There are 5 ways to turn a row about zero (a turn may also mirror it). The second row of each pair is the first, turned, with some noise. The first 55 pairs use one turn. New pairs use 3 turns, one after the other, and a turn may come again.
Known pairs, each followed by its turns in order:
[ 30  33 -36  14  15 -35 -14  -1  35   2]
[-53   8 -12  -3  16  11   5   2 -35  42]
kuduv

[ 16 -38 -17  12   5  30 -10 -22 -11 -25]
[ -9 -37  11 -45   1  -8  -6 -10 -12 -23]
pufez

[ 18 -17  17  15  13 -23   9  -6   7  32]
[  5  21   5  -2 -20   6   8   8  32  24]
mev

[ 27  -4 -16 -13  26  31  -8 -23  25   6]
[ 22  15  33  15  26 -30  -5  -1   9   4]
mev

[ -2  24  14 -26 -28  36  11 -20  -1   0]
[-12 -11  -7   5   0  -7 -44 -36 -18   0]
Zut

[ 26  13  31  12  23  -2  15  23 -22 -15]
[ 22   2 -20  18 -11 -39 -14  29   5  -7]
dular

[ 21  15 -10 -18   2 -19 -14   7  16  22]
[ 19  14  -2   6  15  15 -28   5  13  24]
pufez

[-38  18  19  -9 -16  36  14  -6  36   9]
[-13   7 -15 -22  -2  32 -26 -52   4   4]
Zut

[ 12  -3  12 -11 -36  10  18   8 -34 -31]
[  2 -29 -27   9  21 -21  -9  -2 -39  -7]
Zut

[  2 -10   4  30   3 -14  -9   9  39  -4]
[ -7  -8 -12  10  26  20 -17 -22 -17   4]
kuduv

[-36 -20  21  17  16   9  27 -39  20 -19]
[ 19  34  18  -8 -23  20  -5  12 -21  47]
dular

[ 25  20  28   4  24 -23 -12 -22   5  31]
[ 10  20  20  20  10   0 -29 -20 -29  29]
pufez

[ 11  34  38  32  24  33  -3  -8  25 -20]
[ -2  12 -16  13  30 -29  28   5  39 -40]
mev

[  7  36 -33 -14  24  -8  30  19 -20 -18]
[-12  10 -23 -31  -8 -30 -10  43   0  30]
kuduv

[ 23  -5  -2 -18 -16 -39  30  34 -11  14]
[  6 -19 -35 -15  24  10 -31  16  -6 -33]
dular

[-19 -35  18  19  33  21 -22  18 -15 -36]
[ 14  -6  12 -38 -53 -21  18  -1 -15 -24]
pufez

[-11 -13 -34  32 -12   6 -21  -2 -24 -28]
[-14   7  16  15   7   5  33  10 -49   8]
Zut

[ 30  20  -3  18  25 -12 -23  20 -21 -27]
[  8  24  -9 -27  -7 -20  -2 -14 -37  29]
kuduv

[ 26   5  16  12  16  19 -11  39  19  27]
[ 13  41 -28   3   2 -14  -2   5  29  26]
Zut

[ 31 -23   9  25   6 -27 -34  33 -33  16]
[ 33  39  16 -31  28   7  15 -32 -22  11]
kuduv

[-15 -10  -3   2  28 -21 -18  20   1  22]
[  4 -24 -28  23  -8  17  10 -14 -14   1]
dular

[ 15  22  20 -35 -35 -32  18  39   6  -3]
[  1 -10 -10  -5  42   1 -10  38 -19 -44]
dular

[ 33  24   5  -6 -31  36  -5  35  21  16]
[ 20   3 -12  -9  18  -5 -18  59   1 -29]
mev

[-33 -35  28  -9  32  11 -21 -10  28  16]
[ 25  -6  -9 -11 -35 -50 -11 -30   8  15]
pufez

[ 17  -2 -34 -18  34  -8  19   0  14 -31]
[-19  -3 -20  -8  12 -11 -10  43 -39   2]
kuduv

[ 29 -12  -1 -30 -19   4 -26  -4  33 -10]
[-19   0  19   9 -22  40  -9   1 -34 -16]
kuduv

[-23  32 -35 -10 -13   2  37 -11  28 -11]
[-41 -38 -13   1  -4  -5 -21  29  22  12]
kuduv

[ 33  31  -3 -21  34  35  17 -11 -29  12]
[ 21  12  32  -8  53 -19   7  18 -25 -12]
pufez

[ 27 -37 -34 -32   2   9 -33  36   2 -21]
[ -6  -7 -26  36 -31 -38  51  -7  -1  16]
Zut

[-30  29 -18 -15   4  23  32  20   2   4]
[-18   0 -21  -6 -12 -15 -29  26  41  -1]
kuduv

[ 30 -14   3  -6 -24   4  28  -1  20   3]
[  2   0  15  -3 -24 -12 -33  23  20 -10]
mev

[ 16 -14  28  18 -22 -32  34 -14 -25  36]
[ 40   4  10 -36  22 -18 -24  18  -3 -40]
Zut

[ -9  33  36   0 -17  33 -24  28 -16 -17]
[  4 -27 -55  -1  20 -13  23  28 -11 -27]
mev

[-38 -15  25  -4 -34  14  37  25  18  39]
[  0  -8 -28  25  -4 -14  59 -16  30  34]
pufez

[ 14 -25   1   9 -10  26  26   4  11   2]
[-14  32   1  -1   5  -2 -36  -7  -3   9]
dular

[ 26  31 -39  39 -25  32   5  -2  26  18]
[-30  40   9 -20 -23 -11   7 -33  19 -48]
dular

[-29  22 -27  -3  17 -16  32 -39   3 -26]
[-33  11 -31  24  11 -27 -18  20 -24 -39]
pufez

[-18  12   2 -20  13  -2  21 -25 -17  11]
[-20 -12  -4 -23 -11   3  11  24  -7  25]
dular

[-30  16 -25  -7 -20 -31  14  15  11   5]
[  5  15  -1 -23 -22  41 -15 -15 -23 -13]
mev

[-31 -19  40  12   1  21 -14 -37  10   4]
[ 15 -20  -5  42  -7  -6  17 -33   8 -35]
kuduv

[ 22  -1  14  33  -3  19  -8  -2  40 -13]
[-32  22   0 -30  12 -19   3   0   6  37]
Zut

[ -4   5 -37  33  -9 -21 -33  22  19  10]
[ -7  19  -3  -8  37  51 -14  12   1  12]
mev

[-12  -8 -29  33   2  15 -34 -21 -39  -9]
[-50  -9   4  -2  43  -4  11  -8 -17  26]
mev

[  4 -28 -20  -2   6  14 -10 -30  21  30]
[ -7 -17  -9 -22  20 -25 -24 -27  11  19]
pufez

[ 25 -10 -33   2 -35   5 -22 -18  -1 -28]
[-24 -38   3 -20  10  30 -27   4  16 -24]
pufez

[-37 -23   8   5 -31 -32 -21 -38   5 -39]
[-29 -21 -20  23 -47  11 -26 -27   9 -34]
pufez

[  0   1  30  25  34  21 -22   3  35 -29]
[-53  23 -21 -16   2  12   0  21  23  30]
Zut

[ 38 -35  -8 -21 -23  26 -11 -22   4  -2]
[-10   6  23 -16  37 -28 -29 -36   9  20]
dular

[ 20  16 -17  13  -4 -39   0 -17   8 -31]
[ 40   4   2 -34   3   1  15   3  19 -19]
dular

[-13 -20  -6 -12  36  14   8   0  20  14]
[  5   7  -6 -13 -43  19   0   4  17  10]
Zut

[ 14  36 -13  30  -1  -5  -1  29  29  -2]
[ -1  29  -5   3  24  31  -3  20  16 -38]
mev

[  6 -17  -8  39  13   1  -4 -32  19 -15]
[ -5 -19   0  33  24 -15  -2 -16 -30   4]
kuduv

[  8 -10 -13 -15   6   7  -8 -36  13 -37]
[ 14  21  18 -22  23 -12  19  -4  14  29]
dular

[-24 -33  22  11 -25 -39 -16  38  -4   3]
[  6 -29 -38 -20 -16  42  -9  -1  17  31]
mev

[-36 -29 -23  -5  11   9 -21  36   6 -28]
[-15   2 -26  18 -16  27  56  -6 -12   5]
Zut

New pairs. What belongs after each?
[-14  31  -5 -31  11 -29  -9   5  10 -23]
[-27   7  14  46  18   2  -7   7 -20 -15]
pufez pufez dular

[ 26   4 -35  23 -39  39 -30 -25   7  19]
[ 47   9  11 -33  -6  -2  37  14 -40  26]
mev dular Zut

[-19   7  25  28 -29 -34 -35 -10  14  -5]
[ 37 -36  -3  17   2 -14  19 -15 -16 -37]
dular dular dular

[ 29 -16  -2  30  33 -17 -12 -24  29 -31]
[ 23 -26   8  -5  36 -14 -46  -4 -28 -10]
mev dular Zut

[ 31  -1   9 -21   4 -18  22   6 -35 -12]
[ 13  -3 -13  -9   9  23  20 -13 -30 -33]
pufez dular dular

[-34 -23  19  16  32 -10  24  14 -37  30]
[-32  42  -9 -28  19   1  -8 -35  -1  24]
Zut Zut pufez

[ 32  21 -18  38  27  33 -15   8  -6 -27]
[ 13  38 -15  -2   2  11  43  41 -14   5]
pufez dular Zut

[ 33  11 -23  31   2   3 -17 -18 -30 -25]
[-13   0  18 -17  41  12   0  25   7  43]
dular pufez mev

[-12 -13  24 -34  24 -27   7  22 -10  11]
[ 21  24 -11   4  24  21  38 -23  -4   2]
pufez Zut kuduv

[-22   5 -25  20 -31   9  -9  23  10   4]
[  8  23  26 -18  -7  22  -5  15  26  15]
kuduv kuduv dular

[-35   5  37   0  34  17  32 -26 -37 -10]
[-36  -8 -13 -60  17  -1 -18 -31 -13 -15]
pufez mev mev

[-25  21  31  10  -5  13  39 -35  38   7]
[-34 -41  20 -11 -21  34 -16  18 -36  -2]
dular mev mev

[ 14  30  13 -12 -36   8 -39   1 -28 -11]
[-35  -5 -22 -15 -49   5 -13  24  11  -6]
mev pufez kuduv

[ 11  28  13  27 -25  19   4  15   1  39]
[  3  50  11 -13   0   4  -1   7  22 -32]
kuduv pufez Zut

[ 35  29 -26  -4  40 -26  -8   2 -36 -11]
[-33   6   5  28  31  27  43 -10 -33  21]
mev kuduv kuduv

[-36  37 -22  36  23 -22  35 -34  12  20]
[ 40 -49  -9   2 -51  27  -4  15 -11 -21]
Zut dular dular

[-32 -32  11  31   6 -39  -2 -20  24  -4]
[ 28 -25 -33  25   0  36 -10  16 -11 -29]
dular mev dular

[  5 -33 -32   2 -17  -2 -11   5  16 -30]
[  0 -11 -11  14  17  34  -7  12 -24 -30]
kuduv kuduv pufez

[ 37  12  27  30  33 -27 -15  24 -24  -9]
[ 38 -25 -17  27 -15 -29   7  37  -5 -18]
mev mev pufez

[-12 -35  24  36 -13  -5  23  24 -32 -21]
[-14  13 -35 -30  -8 -18 -25  27  26  30]
Zut dular pufez

[-38  19  -5 -15  -8 -15 -34  36 -13 -26]
[ 37  16  -7  10  33 -23  -6   5 -31 -31]
mev Zut Zut

[ -5 -27  13 -31  38   2  25  20 -23 -32]
[ 27  -3  38  40 -22  27 -22  -5  22  -8]
pufez mev dular

[-37  12 -36   8 -10 -22  36 -20  18   5]
[  9 -10 -27  25  -4   6 -29  28 -46   2]
mev dular dular

[ 32  15 -38 -30  24 -36 -17 -29 -13   9]
[  8   4  25 -29 -25  35  21 -16 -35 -42]
mev mev mev

[  7  19 -39 -31 -16 -39  28 -32  38   9]
[ -9  17 -25 -61  22  28 -12  17 -28 -24]
kuduv pufez dular

[  7  19 -32 -29 -38 -33   3  33  16 -16]
[ -7  11 -45   6  50  18  16 -20 -28  14]
pufez kuduv mev

[ 38 -16  32  23 -36  16 -31 -34 -16  25]
[-16  13   5  25  32 -11 -36  38  38  39]
mev pufez pufez

[ 18 -31 -26  15 -25  22  -9 -12 -37 -27]
[ -4   1  13 -10  -9  24 -22 -48  23  37]
dular pufez pufez

[ 20  -3  18  -8  31  30 -33  38 -11  33]
[-16  20  -7  33  -8 -13  48  28  34   4]
Zut mev dular

[-12  37  21  28  31  -4 -39   6  24 -39]
[-27 -65  18   5 -29   8  16  22  -2  21]
kuduv mev dular

[ -1  -7 -32 -12  14  34 -32   2  -7 -14]
[ 36 -26  10  28   8 -18  -7   5  18   9]
dular Zut pufez

[  0 -38 -23 -22 -26  -5  -6 -21 -34 -15]
[ 24  13 -17 -38  -7  20  24   5 -15 -36]
Zut Zut pufez

[ -1  -6 -25   9  -9   1 -26   0   7 -20]
[-33 -13  -6   4   0  -2   3  -9 -20   1]
pufez kuduv Zut

[-27 -32   3   6   9 -26  22  -7 -10  37]
[ 23 -18   3 -44 -11  14  27   8 -19   3]
Zut pufez pufez

[ 34  -7 -15  12  36   2 -29 -16  24  -2]
[-32 -51  -6   9  11  -4  19   4 -16 -12]
Zut dular mev

[-34  10  25  11 -10 -17  30  -6  18  28]
[ 28   8  13 -10 -10  27  -9  -9 -24  42]
kuduv pufez mev

[-36 -31  -8 -33   2  20 -11 -10  14   3]
[ 14 -14 -45  26 -14  -5  12 -19 -23   8]
pufez Zut pufez

[-17 -24  31   3   6 -35  -4 -33 -22  -2]
[-13 -14 -20   8 -28   4 -30 -27 -25 -32]
mev dular Zut

[  2   8   7 -26  37 -31  15  12  34   7]
[ 50   5 -18  -6 -26 -17   6  13  -3 -19]
kuduv mev kuduv

[-17  17  30 -25 -21  -3 -22 -19 -26 -20]
[ 10  28   1 -30   4 -22 -22 -14  11  30]
Zut dular Zut

[-35  24  16   9 -35  -4   5  34  16 -38]
[-43   1  15 -12 -41 -30  32 -12  20  -5]
kuduv pufez Zut

[-16 -10 -26 -38  -9  21 -29 -36 -29 -34]
[-32 -44 -15 -33  -2   5 -15 -29  38 -18]
kuduv mev pufez

[ 28   6  -9  -7   3  39 -38 -31 -11   2]
[-31  14 -15   5  12 -19  20  51  11  17]
mev kuduv kuduv

[-39  28 -18  17 -18  -1  28 -11  21  -5]
[-31  36  -1  -1 -11 -35 -13  21   0  24]
pufez Zut dular

[28 13 30 32  4 20 17 33  0 26]
[  9 -10 -13 -12 -43  18 -29  30  -7 -27]
pufez mev mev

[ 22  38   4   2 -33 -22   6   9   2 -39]
[ 37  42  18   3  -7  -7 -15 -27  27  -6]
dular mev dular

[  7  20 -29  16  39  17 -26 -29   5  23]
[  5  -7  33 -48  17  21 -17  20  20  14]
mev dular kuduv

[-26 -19 -33  21   5  33   8  26 -34 -19]
[-11  -6 -45  -2 -45 -10  13  18  -4  28]
kuduv Zut pufez

[ 17 -20 -11 -34 -34  -7   9  22 -30  35]
[ 43  28 -20 -13  30 -10 -14  -8  23 -29]
kuduv mev dular

[ -3 -34 -28 -14  38 -19  36 -32  -7 -36]
[ 21   1  37 -39 -13 -21   1 -31 -32 -38]
dular Zut dular

[  5  32  14  16   5  16  22 -33  20  12]
[ 27   4  -3  23   8 -38   0  21  31  11]
kuduv mev pufez

[-32  -7  18  39  16 -20  11  20  17   8]
[  5  -4  26  13  -2  49   5 -10  26  34]
mev pufez mev

[ 16  30 -23  12  -5  17 -19 -10 -24 -28]
[-13  -9   3  35  -8  -6  25  11 -33 -16]
dular dular mev

[-33  15 -10  15 -20  36  23 -27  16  17]
[  7 -23  11  12  32   0 -30 -18 -28 -37]
mev Zut kuduv

[-12 -39  -2  -8 -13 -23  14   8 -29 -13]
[40 24 10 12 37 12 -8 11  0  1]
Zut dular mev

[-17   3   6   6 -23  32  10  -4 -35 -35]
[-20 -14  13   9   8   1 -41 -26 -28 -21]
mev pufez mev

